The same things were measured in two ways. Each way mixes the same 12 hidden numbers, adds some noise and spreads widely along 6 directions of its own, which tell nothing about the thing.
(in the rows, 128 means zero)
Some things both ways: the first way, then the second way.
[138 134  91 158  57 164 139 113 148 157  97 130  95 156 141 115 189 175
 112 103]
[ 86 159 118 186  90 144 109  87  92 147 114 133 114 135 124 122 140 112
 125 116 131  91  77 114 141  85 131 145 203 128]

[161  90 152 124 161 106 187  78 110 136 142 129 123  72  94 145 143  90
 122 149]
[157  89 121 115 136 103 123 159  95 130 111  89 113  85 141 145 104 153
  89 145 138 155 125 120 141 127 124  76 105 119]

[117 104 125 147 133 146 125  91 129 126 127 102 125 109 155 158 123 175
 123 115]
[106 146  98 149 111 101 146 108 159 132 105 139 149 116 142  84 145 151
 126  95 149 133  91 125 123 107 122 123 159 117]

[ 93  86 121 125 118 125 103 148 124 154 180 165 179 133 160 113 126 112
 122 150]
[161 105 143  97 102  97 124 127  97 119 145 108 101 131  93 125 121 151
 122 140 134 149 138 142 114 148 128 104 138 149]

[154 147 127 132 130 113 154  65 133  92  88  80 113  88  74 124 182 127
 146 113]
[134 126 127 142 159 116 172 164 137 142 106 114 135 134 170  75 168  91
 113 149  89 138 113 118 177 125 123 152  59  66]

[150 101 182  80 195  95 134 104 129 142 126 105 117 101 109 117  83  92
 180  63]
[124 100  98 104 100  87 152 117 131 131 141 141 123 121 140  86 158  95
 130 118 115 182 125 132 156 162 122 115 128 111]

[132 133 132 134 154 126 148 127 143  91 149  43 141 100 138 153 108 151
  66 156]
[181  83 136 115 134  94 154 143 111 128 138 119 148 147 140 106 125 108
 127 143 139 151 112 130 124 151  99 123  77 105]

[148 110 143 103 130 132 158 133 109 103 101 179 148 132 103 115 182  97
 133 199]
[ 74 107  87  95 109 167 133 111  94 158 129 164 111 105 171 147 106  95
 114 124 134 119 109 125 155 127 154 101 146 152]

[161 153 119  92 150 118 163 174  80  75  94 115 125 192 126 142  88 162
  94 137]
[155 127 139 122 129 121 152 128 118 121 120  78 133 123 110 166  69 192
 111  82 135 157 151 138  76 106 124  87 132 114]

[ 95 143 163 102 135 115 127 159 104 115 107 102 133 171 153  79  98 143
 139 151]
[112 109 108 105 102 120 160 110  88 167 147 148 103 148 109 107 121 101
 118 137 133 136 105 132 139 141 128 135 132 116]

[174 146 159  97 137 102 156 106 105  79  91 105  73 155  97 132 142 129
 150 106]
[138 112 127 126 107  98 156 136 104 149 119  89 119  85 113 131 103 188
 102 139 151 158 103 173  86 121 154  76 132  98]

[105 109 141 155 127 165  96 123 149 200 133 122 137  88 163 154 133 127
 145 106]
[111 127 140 133 125 138 125 154 165 118 117 129 139 147 123 159 138  90
 131 114  90 111 177 137 139 119 144 178 130 135]

[136 161 136 126 124 101 189 138 105 147 110 134 128 149 148 135 103 131
 129  59]
[139 108  86 109 104 103 113 106  64 143 120  71  88 112 151 132 155 100
  49 161 118 190 128  94 158 148 157  81 125 117]

[ 93 113 109 138  89 133 105 135 152 176 138 164 118 145 171 120 122 143
 134 108]
[147 120 155 138 115 102 141 114 112 126 146 132 116 148  71 110 119 147
 128 129 131 137 104 143 116 146 104 140 131 121]

[126  94 163 124 155 126 130  80 112 164 138  76 112  63  87 119  98 103
 134 132]
[132 141 134 146  98 136 101 110 117 117 107 101 132 133 142 142 108 137
 131 109 107 121 147 130 112 111 154 132 146 126]

[ 91 105 141 131  79 120 123 124 134 105 126  88 152 107 153 124 157 135
 124 153]
[123 118 127 121 104 112 135 107 122 141 133 128 115 165  97 110 115 113
 122 138 117 120 144 154 135 137 153 160 139 124]

[175  98 132 110 188 127 171 103 123  93 102 140 122 123 129 161  96 147
 120 108]
[115 118 127 138 130 138 137 117 154 129 117 145 159 168 146 142 101 105
 138  92 111 116 129 122 154 113 113 162 116 113]

[159  78 150 137 154 131 135  97 149 101 153 148 155  66 106 165 179  83
 129 164]
[143 142 155 149  91 154 107 134 115 111 120 122 118 145  96 123 113 153
 177 147 143  89 148 145  87 117 144 130 172 158]

[167 173 129 115 145 107 172 142 125  92  88 110 116 187 117 113 112 150
 139  85]
[ 83 132 102 136 146 128 142 113 173 120 117 151 137 118 138 123 127 123
 116  86 118 140 128 121 168 120 117 129 148 135]

[ 93 149 130 122 134 122 144 148 123 137 142 140 127 127 157 137 100 138
 126 122]
[151 100 128  98 136 125 148 127 102 139 142 131 120 180 111 117 146  82
  96 136 125 123 108 101 154 149 105 143 105 137]

[157 179 140 103 190  92 129 133 158  67  96 133 117 184 128 115 110 146
 149 115]
[ 98 167 152 146 135 149 161 138 167 105 113 138 124  78 135  76 124 188
 168  96  88 128 129 174 107 130 155 112 124 111]

[ 97 184 158 106 131 131 152 169 154  93 116  67 154 115 142 136 116 143
 107 132]
[111 133 133  98 128 161 143 115 144 120 138 141 122 172 123 133 144  73
 117  94  64 124 166 118 148 157 147 168 114 140]

[119 155 175 111 130 113 167 164 102  87 158 116 124 170 140  81 109 138
  99 163]
[126 161 145 151 131 136 120 129  81 130 130  99  86 120 110 129 137 124
  90 138 104 110 145 111 115 112 143 150 142 140]

[ 81 114 119 126 127 134  83  99  99 212 159  65 110  97 111  99  82 132
 118 154]
[119 134 105 117 101 119 118  75 129 116 132 164 160 125 174 100 108 136
 143  61 140 117  96 119 103 125 120 124 152 153]

[130 114 172 133 165 133 134  84 130 118 141 106 116  79 100 155  94 121
 132 150]
[139 128 167 128 135 127 130 147 174 104  98  94 146 113  88 176  80 223
 110 102 111 135 140 169  94 120 151 106 108 121]

[110 160 146 124 163 105 117 114 143 180 121  59 117 119 122 103  85 120
 144 104]
[124 124 136 128 116 148 117 124  92 134 129 111 106 150 151 121 138  72
 128 140  84 108 151 132 168 126 157 150 134 127]

[139 125 162 127 151 114 160  54 158 101 109  95 134  51  85 183 149 115
 163 117]
[144 103 124 102 104 109 152 137 121 141 105  83 111 116  91 124 122 195
 100 149 143 163  97 163 124 138 161  58 130 104]

[118 153 127 119 128 150 110 175 117 116 147 132  82 165 144  90  83 157
 105 114]
[120 123  98 145 101 118 130  94  99 135 124 121 140  93 178 110 180 104
  96 128 134 163  58 117 121 144 134  85 136 112]

[164  94 157 111 125 111 169  81 152 110 154  93 128  56  73 169 135  91
 117  98]
[102 146  91 127 122 111 112  78 141 109 136 136 139 125 182 104 168  77
  97  89 102 155 142 102 150 140 136 137 148 153]

[128  91 117 124 106 133 120  95 163  96 142 112 113  71 109 193 108 134
 103 122]
[141 127 144 136 126 106 138  87 164 103 130 109 165 150 111 131 113 170
 113  90 128 154 112 162 102 139 128 111 128 119]

[140 128  97 152 134 121 149  98 143 190 133 182 125  89 147 179 149 106
 147  61]
[127 121  93 118 111 130 114 111 126 113 119 146 134 125 174  82 169  87
 128 130 133 134 109  95 148 155 126 110 134 151]

Other things, the second way, with their names:
q898: [115 109 140 101 143 143 117 143 173 101 101 112 149  83 143 180  86 195
 110  91 107 132 139 172 132 125 166  77 121 148]
q282: [124 179 131 152 127 137 154 138 110 127 107  61  94 104 107 135 143 168
  91 125 109 168 164 117  87 103 154  98 145 108]
q644: [148 122 129 128 100 118 135 131 119 132 107 123 128 155 118  88 157 134
 141 125 133 107  80 115 146 118 116 126 144 118]
q737: [128  94  96 100 103 144 109 113 148 106 115 182 153 127 140 139  90 127
 150  79 149 133 119  80 116 161  93 110 129 164]
q911: [ 90 143 107 146 135 151 124 130 142 123 105 110 115 118 149 129 164  92
 102 120  99 122 142 117 172 114 156 124 163 134]
q398: [168  70 125  85 121 118 156 149 116 136 116 124 139 143 125 118 105 142
 129 126 141 139  91 128 142 148 110  91  90 106]
q39: [104 144 114 140 112 128 147 119  90 151 139 132 100 132 130  97 187  76
 110 129 120 117  95 111 150 115 124 144 167 130]
q244: [ 89 136 131 160 146 130 109 119 165 110 131 172 152 126 141 144  95 117
 145 100 137  90 149 134 136  98 109 173 155 167]
q483: [120 170 123 149 139 131 176  95 104 134 168 155 112 168 127  50 154  86
 143 143 138 147 137 106 108 140  99 161 122 130]
q137: [109 145 117 124 140 122 134 131 156 110 131 146 120 121 128  94 167 110
 115 120 120 128 143 113 140 140 127 141 142 161]
q424: [122 130 155 148 117 125 114 124 143 116 140 150 121 170  96 107 136  88
 156 134 103  91 156 147 152 131 127 193 152 147]
q915: [152 130 152 139 122 139 146 149  95 140 131 153 119 162 113  81 125 104
 156 137 127  71 107 114 112 123 105 182 112 123]
q526: [133 105 142  89 160 138 144 137 153 121 131 127 155 159 132 175 100 132
  98 101 126 117 137 139 130 120 124 129 103 157]
q481: [112 120  98 107 122 131 165 133  98 156 137 135 109 121 136 119 141 104
 100 152 148 157 122 113 119 137 131 109 117 127]
q471: [138 141 143 157 115 125 106  93 154 101 123 135 152 182 107 122 131 114
 131 114 112 130 139 108 118 143 113 175 122 132]
q568: [ 89 134 112 122 136 117 139 142 130 134 126 149 118  76 159 139 135 121
 100 105 101 149 131 117 145 122 130 135 109 131]
q219: [149 122 146 103 130 136 151 148 127 116 124  93 124 115 135 120 161 151
 113 167 114 167 124 153 116 157 159  74  90 122]
q803: [118 160 116 142 121 155 160 126 124 135 110 150 127 143 122  74 168 118
 135  91 132  87  73  88 109 118 110 144 152 128]
q146: [111 175 115 137 127 150 144 103 147 103 128 159 139 121 175  50 141 109
 160  82 101 116 150 112  93 144 139 155 127 140]
q719: [151 152 143 163 125  78 154 145 125 112 120 110 109  84 107  59 142 178
 136 113 105 168 117 124 106 135 104 124 109  81]
q731: [136 102  83 128 110  96 147 115  75 154 138 126 110 129 153  83 196  53
  86 165 141 179  80  78 164 159 103 112 115 102]
q353: [ 84 119 106 111 103 173  99  62  99 136 143 169 123 156 144 145 116 100
 115 143 155 109  90 125 150 136 142 108 167 186]
q472: [106 163 137 152  87 134 120  83 123 139 111 117 107 167  77 108  97 176
 138 125 122 105 126 154 121 103 164 150 177 120]
q741: [112 180 131 180 147 115 138 148 135 118 111 104 126  76 148 111 166 145
 100 108 120 125 126 112  98  87 126 137 145 124]
q322: [119 161 133 159  95 111  98  84 129 108 117  97 104 129  90 112 115 179
 122 118 118 145 150 143 117 119 158 121 181 135]
q993: [135 165 134 173 109 128 140 131 101 122 112 100  97 109 112  72 171 142
 140 123 120 126 103 111 118 113 121 110 173 110]
q473: [178 138 159 148 138 117 169 112  85 124 153  81 122 177 113  87 156 113
 119 151 125 157 115 132 111 140 108 119 109  98]
q360: [143 115 134  91 124  88 119 129 200  76 110 121 150  83 109 135 106 222
 115  80 115 179 150 159  97 163 146  81 111 151]
q292: [ 98 145 120 145 147 129 136 106 151 117 122 110 118 125 145  88 157 118
 110 128 104 133 130 152 172 129 157 117 151 127]
q593: [ 96 170 109 144 144 133 172 131 125 124 132 153 110  71 144  71 189 134
 110 112 129 157  83  92 107 140 106 104 125 129]
q682: [157 124 152 133 103 112 127 112  73 141 128  59 115 141 103 172 129 153
  69 148 116 159 110 146  99 122 155 103 118 103]
q423: [142 162 123 149  92 116 152 124  82 126 131 101  90 108  94  95 150 161
 135 118 144 169 125  98  78 119 105  92 170 121]
q449: [115 117 128 132 122 132 141 165 130 135 107 133 142  96 185 129 118  93
 149  80  79  96 140 139 143 102 143 156 118 102]
q162: [170 127 147 153 115 108 155 102 114 106 153 121 149 141 110  99 143 139
 141 128 154 175  94 128  67 161  86 103 118 113]
q448: [152 131 135 133 119  89 147 136 131 127 124 145 134  94  99  68 103 215
 140 149 188 119  86 157  47 138 121 110 117 138]
q240: [173  45 135  78 116  79 157 135 141 129 137 116 162 147 121 158 116 119
  98 123 107 202 112 155 143 187 115 108  45  81]
q479: [159 133 160 150 147  83 137 147 134 116 117  72 127 132 103 139 127 160
  87 127  96 158 148 138 134 113 123 142  94  93]
q781: [146 108 126 112 114 111 125 136 118 139 121  82 130 170 135 150 132  96
 101 162 125 130 174 151 136 114 167 136 128 131]
q269: [189 114 185 142 102 102 134 129 103 106 134 140 124 142  58  98  85 203
 169 108 125 130  80 131  88 154  73 132  98 103]
q262: [140 162 152 170 180 126 166 184 137 113 117  78 126  86 152 121 160 127
 100 149 103 158 173 127  90 114 132 129  81 100]
q516: [178 113 171 115 178  98 162 153 182  95 128 105 162 162  86 132 111 181
 104 109 124 154 135 142 108 142  92 129  64 120]
q618: [151 151 136 159 112 110 134 121 104 121 118 113 127 113 115  96 118 184
 138 124 165 128  98 121  75 107 108 105 149 129]
q409: [129 137 128 129 146 163 123 133 102 131 121 119 127 145 178 123 143  76
 106 145 110  92 138 105 137 120 149 150 105 147]
q607: [155 158 162 209 113 123 129 122  90 115 127  72 125 138 114 130 164 106
 128 118 109 138 120 115 104 100 103 140 163  90]
q267: [138  87 147  97 113 119 149 162  73 167 133  74  76 136  99 153 100 120
 103 183  97 132 159 183 169 123 180 116 115  98]
q551: [100 145  99 138 107 105 154 102 140 125 123 139 130  94 127 100 159 169
 122  90 155 173  72 117 123 119 102  74 175 128]
q768: [150 153 148 136 122 136 164 160  43 148 125  87  77  79 132 103 140 150
 102 131  91 139 101 109  93 122 134 106  95  86]
q443: [160 124 133 136  92 111 139 118  92 134 115 101 121 146 115  90 137 149
 139 126 134 132  84 127 124 123 120 105 143  99]
q727: [ 86 127 120 111 121 148 131 122 122 130 135 127 111  86 160 147 110 118
 122 113  98 127 161 173 134 127 181 111 151 148]
q634: [140 104 118 117 117  79 135 124 102 134 125  93 111  73 150 110 123 154
  86 142 104 188 119 157 135 156 158  86  91  91]
q941: [153 102 143 112 136 127 138 147 108 137 118  59 120 157 133 164 143 105
  85 166 104 146 155 151 161 121 163 107 108 110]
q728: [134 112 152 149 166  89 140 139 221  99 108 151 189 132 137 100  88 175
 150 110 115 131 132 175 141 135 114 161  62  99]
q144: [113 101 129 118 188 160 130 137 162 117 125 161 169 168 186 153 120  62
 111 107 113  83 123 110 196 115 101 166  88 154]
q459: [104 163 131 156 136 120 120 121  72 141 131  86  88  87 163 138 147 108
  68 143  83 145 147 122 136 106 160 138 119 117]
q256: [143  81 131 110  95 129 121 125  74 147 135  92 100 152 120 152 123  78
 105 170  99 144 138 153 165 155 164 118 121 107]
q769: [123 113 134 117 158 117 189 154 110 147 152 137 116 104 144 104 131 106
 116 137 112 153 122 144 136 142 114 127  78  98]
q318: [118 122 108 122 106 126 138 104 104 136 142 164 123 110 124  97 109 146
 137 128 176 123  92 129  87 139 119 105 152 154]
q428: [ 91 106 118  81 196 171 163 141 143 140 139 169 120 169 138 151 112  71
  85 103  97 105 133  92 211 132 101 161  82 153]
q961: [156 160 144 168 128 114 170 170 106 127 117  86 120  80 139  80 166 153
 136 135 131 142 117 134  67 109 124 105 125  92]
q285: [133  91 118 112 110 116 131 127 133 124 109 130 130 120 145 101 133 129
 132 131 103 158  96 133 179 159 132  99  97  96]
q658: [155 128 145 142 118 107 124 136 109 118 129  70 125 147 137 149 163  78
  97 123  77 153 172 124 130 127 143 151 121 107]
q326: [120 125 130 145 131 120 170 121 133 129 135 133 130 122 138  78 143 120
 147 126 111 164 105 145 154 144 113 114 110  86]
q494: [125  89 111 104 121 120 128 109 110 112 138 127 119  80 145 137 131 143
 108 110 130 187  83 131 160 162 114  41 137 135]
q139: [162  72 145  94  83  86 136 152  55 169 138  89  88 120  66 195  92 143
  69 167 114 174 125 144 104 150 145 124  82  88]
q204: [125 110 131 125  79 133  87 121 141 102 112 133 136 105 107 167  77 196
 166 117 165 125 135 155  97 118 139  76 190 173]
q96: [131 136 138 153 177 110 168 152 106 142 137  81 125 117 161 141 142  85
  66 134  89 153 156 131 136 109 130 153  80  86]
q830: [141 125 124 108 146 133 147 117 108 125 130  90 125 135 142 135 183 107
  57 134 117 161  93 105 137 149 131  87 105 130]
q401: [123  85 131 121 135 122 136 113 134 135 149 164 161 174 149 144  87  77
 147 113 130 113 128 146 164 125 101 164 111 129]
q225: [145 113 110 111 110 104 123 141  93 139 114  95 112 109 170 111 143 113
 101 168 116 155 146 127 140 132 162 111  99 115]
q455: [147 120 105  95  94 122 121  71 147 115 119 142 164 189 118 116 110 155
 127  81 169 122  96 109 102 133 114 110 160 166]
q615: [132 123 113 147  88 113 120  80 149 105 125 142 143 157 111  77 133 134
 168 121 153 149 112 134 132 148 114 110 175 131]

Some of these things the first way, each followed by its name:
[103 130 129 120 130 152 107 193 115 133 159 106 134 154 180 104  74 160
  94 100] -> q658
[119  95 130 127  90 115 108  99 109 189 127 174  96  94 106 134 171  74
 168 155] -> q318
[124 133 133 146 163 129 113 106 153 156 122 107 136  90 127 181  80 126
 144 101] -> q941
[ 99 103 119 149  86 162  71 123 175 180 153  88 106  49 115 170  98 101
  97 155] -> q162
[124  71 117 133 155 137 147  59 157 138 133 124 133  44 128 174 138 143
 118 121] -> q443
[123 209 177 126 167 131 133 154 153 125 132  83 111 156 129 123  89 142
 123 132] -> q593
[ 87  75 133 153  94 122 107  96 142 175 155 119 155  96 140 122  98 121
 132 129] -> q322
[126 167 117 138 142 137 127 143 127 113 139 108 140 148 137 178 102 158
  99 151] -> q526
[124 149 119 160 136 145 115  91 163 172 134  86 132  86 106 163 131 130
 120 149] -> q898
[159 109 136 134 127 132 195  98 108 177 114 121 131  43  82 148 181  73
 119 137] -> q737
[151 131 145 113 102 111 167 113 160 110  96  71 120  78  91 127 175  96
 127 115] -> q256
[ 96 115  93 144  93 115 103 110 169 126 135 143 136 109 133 144 134 123
 145 132] -> q292
[120 138  66 139  99 152 127 173 161 151 137 167 154 160 136 109 137 136
  86 137] -> q494
[137 151 144 109 174 129 166 166 138  48 162 196 126 140 149 182  68 144
 100 124] -> q830
[161  84 171 118 142 128 135  73 112 136 156 144  74  77  74 139 150  92
 153 131] -> q741
[ 91 190 105 181 152 151  74 147 190 176 133 137 162 135 181 187  78 150
 129 100] -> q219
[134 124  63 139  94 146 143 115 113 104 126 196 143 148 138 111 219 159
 134 101] -> q644
[131 128 142 148 154 107 129  90 112 175 132 109 146 113 133 136 120 118
 146  95] -> q225
[168 147 162 114 174 114 120  85 132 153 113  79  53  88  88 153 134 103
 162  93] -> q961
[ 77 155 134 128 132 145 127 102 136 232 118 116 103  92 146 127 119 133
 127 143] -> q768
[112 144 141 120 142 126 114 144 154 130 119 106 122 144 149 131 108 138
 113 165] -> q769
[143  88 184 130 179 137 153  79 153 181 137 138 134  86 132 166 115 120
 133 126] -> q568
[133 138 116 131 131 126 166 116 140  74 120  96 166 117 109  85 164 140
  98 140] -> q285
[134 135 111 130  68 123 141 131  93  79 135 100 138 168  97  70 163 149
 110 127] -> q479
[141 109 130 123 119 109 129 133 148 114 145 156 132 151 150 108 159 120
 144  94] -> q424
[ 82 117 118 145  86 134 115 115 133 169 140  76 143 108 143  75 151 144
 107 144] -> q719
[ 92  90 139 120 126 108 110 106 108 126 116 174 140 154 156 100  89 145
 175 127] -> q472
[ 70 138 123 128 127 161 128 138 116 134 133 147 113 100 168 130 139 156
 124 163] -> q803
[137 118 157 110 152  84 104 103 154 157 105 142 113 114 105 176  65  74
 178 105] -> q483
[139 104 153 107 131 127 147 139  96 105 103 189 139 125 111 145 122  94
 160 136] -> q282
[131 134 139 146 149 133 138 147 164 100 151 161 163 157 147 158  81 138
  96 165] -> q353
[144 103  79 115  81 166 109 175 119 137 129 172  75 153 130  95 130 132
 114  95] -> q607
[148 138 127 140  94 130 180 108 149 142 107 112 116  87 125 156 173 120
 119  76] -> q731
[147  79 175 133 150 117 127  66 134 111 145  56 144  33  91 186 135  94
 141 137] -> q781
[151 147 126 132 164 100 154 105 116 149 120 185  92 123 133 176 119 106
 150  96] -> q409
